The first 7 rows are patterns. Each new row is the sum of 2 different patterns, raised or lowered, with some noise. Before adding, each is slid sideways (what falls off one end comes back at the other) and multiplied by a number that may be negative. Names go in the order of the patterns.
Some rows, each with the names of its patterns after it:
[  3   6   1   3 -12  -1   9  -6  -6   5 -10  16 -15   7  10  -4   4   4
  10   6 -23   4 -10  -4   9   2   5  -3   7  -2  -5   1  -2 -10 -19 -23
  -4  17 -17  22  -5  -1  -6 -13   9   0  -6]
K494
[  1   3  -1 -11   3  -8  24   0 -15  -2  -2   2  -3 -10  -4   2 -17 -12
   6  14 -15   2  -9 -14  14  -3   2   3   4   1   3   2  -2 -24   4  -7
   2  -8  -3  -8  -1   3 -11   2  12   1  16]
K995
[ -1   0  12  24   5  -3   2   1   1   7  -7  -6  -2   1  -7 -11   2   0
  14  18   4  -3   3   1   0  -2  10   2  -9   0   2   8  14   0  -4   1
  -1  10   7   2   0   1   2  19  -2  23  -9]
K411
[ -5  -4   8   7  -4 -11   8 -15 -12 -12 -13  24  -2   1  -5  -1  -1   3
  -9   0   2  -4   1  -2 -14   6  -9   5  -6   0  -2   5   1   8  -2   6
   2 -12   7  -7   3 -11  24   2   4  15  -6]
K987
[ -8  -5 -24 -20   1   4   4 -14   7   0  -3  17  -3   0  16   6  -4   4
  -7  10   3 -23  -8 -10   2  -6  -1  10 -12   0 -10  21  22   6   3  -7
   1   2  -1  15   9 -22  13   8   8   8 -21]
K883
[  3  -4   4   0 -22   0   0  -4  -4  -7 -14  -3  17   0 -13  -2  -7   4
  14   3   3  -6   0   0   1  -8  -2  -2   0  -1  12  -6  24  15  -9   4
  15   2  -6   7 -18  -6 -10   6   1 -18 -11]
K880
[ -3  -3   6  -5  -9   2   3  -1  -9  10   4   5  -3   7  -7  -2   1  -1
  -1  -5   2   1  -1  -1   1   1  -2   7 -12  -7   1 -12  24   0 -15 -13
  -3   4 -13   1   4  -1   8   8 -24   3   3]
K770

New rows, each followed by the names of its patterns:
[-26  -6  10  -5 -11  -3   9   8  13  15   6   0   1  20   6  -3  -3  -1
  -5  20  12  -7  12   1  18  -9   2 -19 -13  19   8  11 -12 -20   2   8
  -1  14  13  12  22 -20   5   0   7 -10   7]
K987 K880
[ -3  -1 -15   5 -25   5  21  -1  -6  -5  -2   5  -1   0  11   0 -10 -15
  13   3   3   4 -17  -3  -1  -2  -7  -6  -6  -6  11  16   9  -4  -6   2
   7  19  -1  -9   7  -6 -16   0 -24 -10  -8]
K995 K411
[  5  24  30  -2  24  14   9  20   2   9  12 -12  -6  13  17  17   3   3
  15  -8  34  13  16  16  -2   7  19   7  20  15  -8  16  13  18   8  19
  31   5  14  -5  13  27  21  14   9  15  18]
K411 K883
[ 17   5  14   2   6   6 -16   0 -12 -25 -17   1  -5  -9 -11   4  13  14
  15  -7   1  12   3  -7  12  -5  -2   0 -17  -1   6   0 -11  -2   5  -2
   5  -6  14  17   6  19  -9  22  -6  -3  10]
K411 K883
[-12 -10 -22 -19 -20 -13 -10 -17 -20 -21 -13   8 -20   6  -4 -27 -27  -8
 -14 -14  -3 -22 -15 -14  -9  -1   3 -13 -31   0 -15 -15  -9 -11   1 -20
 -10  -9 -20 -11 -17 -27  -6 -26 -23 -11  -8]
K494 K995
[-11  -4   6 -19 -13  -7   4  -7  -1  -2 -13   4 -15   9  18  -4  11 -18
   3   7  -6  11   8 -12  11 -13   7  -4 -21  -2  -4 -15 -20   3  -1  -4
 -11   3  -9 -19  -6  -7  10  -1  17 -10   0]
K494 K883
[ 19 -18   6   8   1   9  -8   1   2 -11  -2   1  10  28   5  -9   9   9
  -3   9  -5  18 -12  -8   6   4   9  -8  -7  25  -3  20  11  -5  -2  -2
   6  10   2  26  -7   3  11  30  43   9 -17]
K494 K411
[  4 -12 -16   3 -10 -12  -6  -5  22  -8 -15 -10 -10 -10 -16  -2  20 -26
  11   2 -10  -4 -27 -10 -17 -23 -18  -7  -3   4   0  16  -4 -25  20 -28
  -3   5   3   0 -12 -12   5  -9 -29 -14 -16]
K494 K883
[ -9  11  -1 -10 -10 -15  12  -8 -21 -11  -9 -14 -18  -6   3   5   0  -5
 -27  -6   3  -3  -9  -2 -11 -15  12  -7  13 -24   0  -5   8  12   2 -17
  -7  -6  -8  -2 -19 -11  -8  -6 -16 -18  -5]
K411 K770
[ 13   4  16  13   7   8  18   8 -14 -22  14  22  -1  36  -7   9   1  -5
  14   8   0   9  14  24   8   2   6  21   4   8  14  -3  30  -7   5  16
  -5  10   9  18  21 -15  17 -18   4  27  11]
K494 K995
[-16 -13 -25  -5 -37  -4  -8 -13 -18 -31 -28  -2 -21  -7 -16 -15  -7  -1
  -7  -3  -6   5  -8 -21 -13 -30 -10 -19  13  -8  -6   6 -23 -16  -6  -2
  -4 -20 -31  -2 -21 -22 -20 -31   9 -13  -9]
K411 K987
[-25 -11 -12 -10 -19 -26 -11 -20 -20  -5 -20 -14 -18 -13 -18 -23 -13 -17
 -24 -31 -32 -18  -6 -23 -10 -24 -17 -28  -9 -10 -26 -29 -16  -9 -24 -14
 -22 -18  -5 -15 -38 -10 -21  -8 -29  -8 -13]
K494 K770
[-7 24 19 16  0 -1 14 13 -1 13  2  9  9  6 29 -1 11  3  2 26 15  7 12  8
  8 20 -4 37  3 10  8 -9 21 11 -4  9 17  9 18 -4  9 33 12 12 13  9 23]
K494 K883
[ 14  10 -13  -8 -14   1 -15 -10  -5 -16 -10  -4 -29 -13  -6 -13  -7 -21
 -17  14  -6  -3  -4  -8  -3 -20   9 -25  -3 -32 -40 -12  -9   0 -16 -17
  -6 -16 -24  22 -13  -9  -8 -32  12  -4  -2]
K987 K883
[17 12 39  8  7 10 16 10 28  9 15 27 -3  1 19 33  8 15  0 10 19  5 10 10
 36 16 18 14 13 -6 22  3 18 10 11  8 14 10  9 12 30 12 30 16 21 16 11]
K995 K987
[  6 -19 -16 -15   0 -20 -13 -10 -30  -4 -23 -34 -17 -18   3  -6 -34 -26
   6  -3 -14 -14  -4 -12 -15   5 -31  -1 -30 -35 -20 -10 -10 -20 -13 -10
 -27 -29  16 -22 -17 -23 -13   2  -8  -7   8]
K883 K770
[-12  -3  -7   9   9   4 -19  10   5   1 -12   7   5 -13  -2  10  -8   7
  -2  11  15  -4  12  -2   9   8 -22   5 -12   0  11   3   4  -1   9  -2
   4  -9  -7  -7 -28   4  -2   4 -27  19   1]
K494 K770
[ 10  15  13  26  30  11  -3  23 -17  19   6  19  16   4  10  18   9  12
   9  13  22   3   8  11  19  -1  36   0  26  17  -1  10   5  15   8   3
  22  15   9   5  -6   0  25  12   6   9  14]
K494 K987
[-22 -11   4 -15 -12 -26 -26  -8 -19  -8 -15 -24 -14 -10 -18   1  -6 -32
 -23  -4 -18 -10  -9 -33 -14  -5 -15 -26 -17 -20 -11  -3   4 -14 -12 -14
  -8 -11 -14 -15 -18  -7 -15 -14 -19  -9  -4]
K995 K880
[ 24  22  17  22  13   1  12  12  16  -8  16   5  22   7  12   5  12   5
   8  -8   8  23  23   1  14  18  -4  33  12  43   7   0  29  21  12  14
   1   9  34  -1   1  21  28   6  28   6 -15]
K995 K880
[ 14   1 -19   4 -19   2 -11  17  11  -1  17 -25  -5   9   7   7  -5  -5
  13  -6 -10   6   1  13 -13  14  -6   7  10 -10  -4  -3  -1  -6  -1  -4
 -12   6  13   1   1  -2   5   6   8   7  -4]
K995 K987
[-22 -20  -8 -20 -22 -20 -25 -10 -36 -17 -11 -27 -33 -42 -28   3 -19 -16
 -21 -23 -11 -11 -21 -18  -9 -11 -17 -17 -36 -25 -25 -11 -22 -17 -17 -12
 -22 -13 -11 -12 -16 -30 -22 -22 -12 -24   1]
K411 K987
[ -6 -16 -28 -10 -11 -17   7 -19 -11   1 -19 -13 -17 -19 -15   7 -32 -19
 -11 -18 -24 -20   0 -20 -18 -33  10  -7 -18 -22 -32   5 -15 -14  -6  -9
 -36   0 -15  -7  -7 -37 -21 -21 -48 -29 -21]
K987 K883
[-15 -11 -13 -11  -3 -13 -17 -23  -8 -23   7 -17 -26 -31 -13 -14 -26  -4
 -16  -9 -10   2 -50 -13 -14 -27 -11  -5 -14 -26 -16  -9  -5 -27   6  -2
  -1  -5 -27 -17 -16  -9 -14 -13 -20  -5 -12]
K987 K770
[  4  -2   0  -4  -3  13 -11  15  -2  -3   0  -1   7  -4  -3  17  -8  12
  10  -4   1  -6   2  -3   5   7   2  -9  13   3  28   7 -10   9 -29   4
   6   7  13  -4  -1  14   5   0   2   7  22]
K494 K411
[  7  16  14   6  10  20  12  14  10   4   3  12  -9  -7  20   7   0  11
  23   4  32  20  14  10   7  31  14  24  17  11  21  29   9   8  21  19
  15  18  20 -13   4  16   6  33   5  -1   6]
K987 K880
[16  9 10  8  7 12  2  1 -7 -6  7 32 -8 47 21  1 10 15 18  5 11 -4  8  2
 17  1 -7  7  8  1 16  4  1 -1 14 13  3  7  0 14 29 -7  1  0  0 22 24]
K494 K880
[-19 -25 -15 -24 -30 -24  -4   4 -29  -8 -17 -18  -4 -15  -9 -25 -12 -11
 -15 -21  -9  -1   3 -11 -18  -7 -11   3 -22  -7   9 -19 -19  -4 -33 -25
 -24 -11  -5 -29 -32  -8 -13 -15  -8 -45  -2]
K494 K880
[ 23  -5   5  -9   3  39  18  27  31  30   6  -5   8  13  23   9  -2  -8
  10  10  -8  -7   8   6   0 -12  11  42   3  19  -1   3  23  -3  22  12
  21  -9  -9   4   4  -5  11   1  10 -12  -2]
K995 K883
[ -3   7  -3  22   6   7  14  -2 -15   3   4   9  -5  -5   4  -7  -2 -12
  -3  27   3  15   0   4   2  -1   1  -3  20   1  -5   2  -6   9  -4   0
  -2   4  -8   0   9  17  -8   9  -1 -14  17]
K995 K987
[ 14   1   6   3   8   6  -3   3  12   7   0  11 -20  16  12   8   0 -11
  -2  11  20  11   0   4  11  17  21  10  18  14  10  11   2  -9   6  11
   9   9  18   8  20  20  10  14  19   6  -3]
K411 K880
[  4  -5  15   6  -4   3  -4   4   0  29 -12  -8   3   0   2   4  -9  -7
   5 -10  -8   1  20  -8   6  -7  -5  10   0   5   4   6   0   6   5   1
 -19   6  -4   3   0  -8 -10   2  -2   8   4]
K995 K770
[ 3  1 41  8  7 15 -9 31 31 28 35 26 22 10  8 25  2  8 33 -3 14 15  2  4
 21 17 17  3 12 40 13 19  9 20 10 11 25 13 22 -3  0  7 12 22 14 11 14]
K883 K770
[-16 -16 -11   4 -20 -11  -9 -27 -22  -6 -28 -20 -21 -13  -8 -22 -20 -12
 -11  -3 -15 -29 -22 -25 -18 -14 -20 -24 -16   1 -19 -24  -8 -18 -11  -7
 -19 -11 -15 -13 -12 -20 -23 -16 -15 -14 -14]
K411 K880
[ 14  11  12   3  17  19   9  17   8  -1  13  27   8 -12  -5   7  31  14
  34  14   9  10   5  23   7   8  17  19  14  27   1  33  34   3  12  32
   9  22  10   5  16   3  23  18   7  11  -1]
K494 K880
[22 12  4 25  3  0  8  1 -4 22  7  5 19 24  6 11 17  6  5  9 23  0 -1  5
 12  8 23 11  4 10  9 19 11 10  9 11  9 21  9 16 13 14  8 27  2 12 21]
K411 K770
[-38  -3   2 -11  -1   5  -8 -22  -3   5 -12 -17  -9 -17  -2 -15 -24 -22
  -8   0  -6 -22 -13  11  -1   7 -13 -19 -12 -13   1  -7  -6 -43 -36 -20
 -11  -6 -13 -15  -6 -25 -21   9 -25 -28 -17]
K883 K880
[ 14   2   9  17   3   6   8  -9   3  -3  11  15 -12   4   2   6   8   6
 -15   3  -2   3  -2  -2   4  -3  22   2   3 -14  -3   5   3  11  11   3
  -2   0   8   7  -4  14  14  12  23 -17  22]
K987 K880
[-18 -23 -14 -25 -15  -5 -18   0 -15 -14 -18 -25 -12 -25  12 -23 -35 -16
 -26   2 -18 -36 -29 -16 -28 -37 -10   0 -30  -9 -18 -47   0 -16 -16 -15
  -8 -18 -20 -12 -15 -39 -20 -15 -13 -19 -20]
K995 K770
[-31 -10 -32   8   7  -2   2 -18   0 -28 -10  17   1 -27   1   0   7   1
 -29  -1  -3 -36 -40   5  -6   1  -9 -16  -7 -15   3 -16 -10   3  -6 -11
  15 -20   6  -7 -23 -14 -10  -6 -18   0  -1]
K995 K883
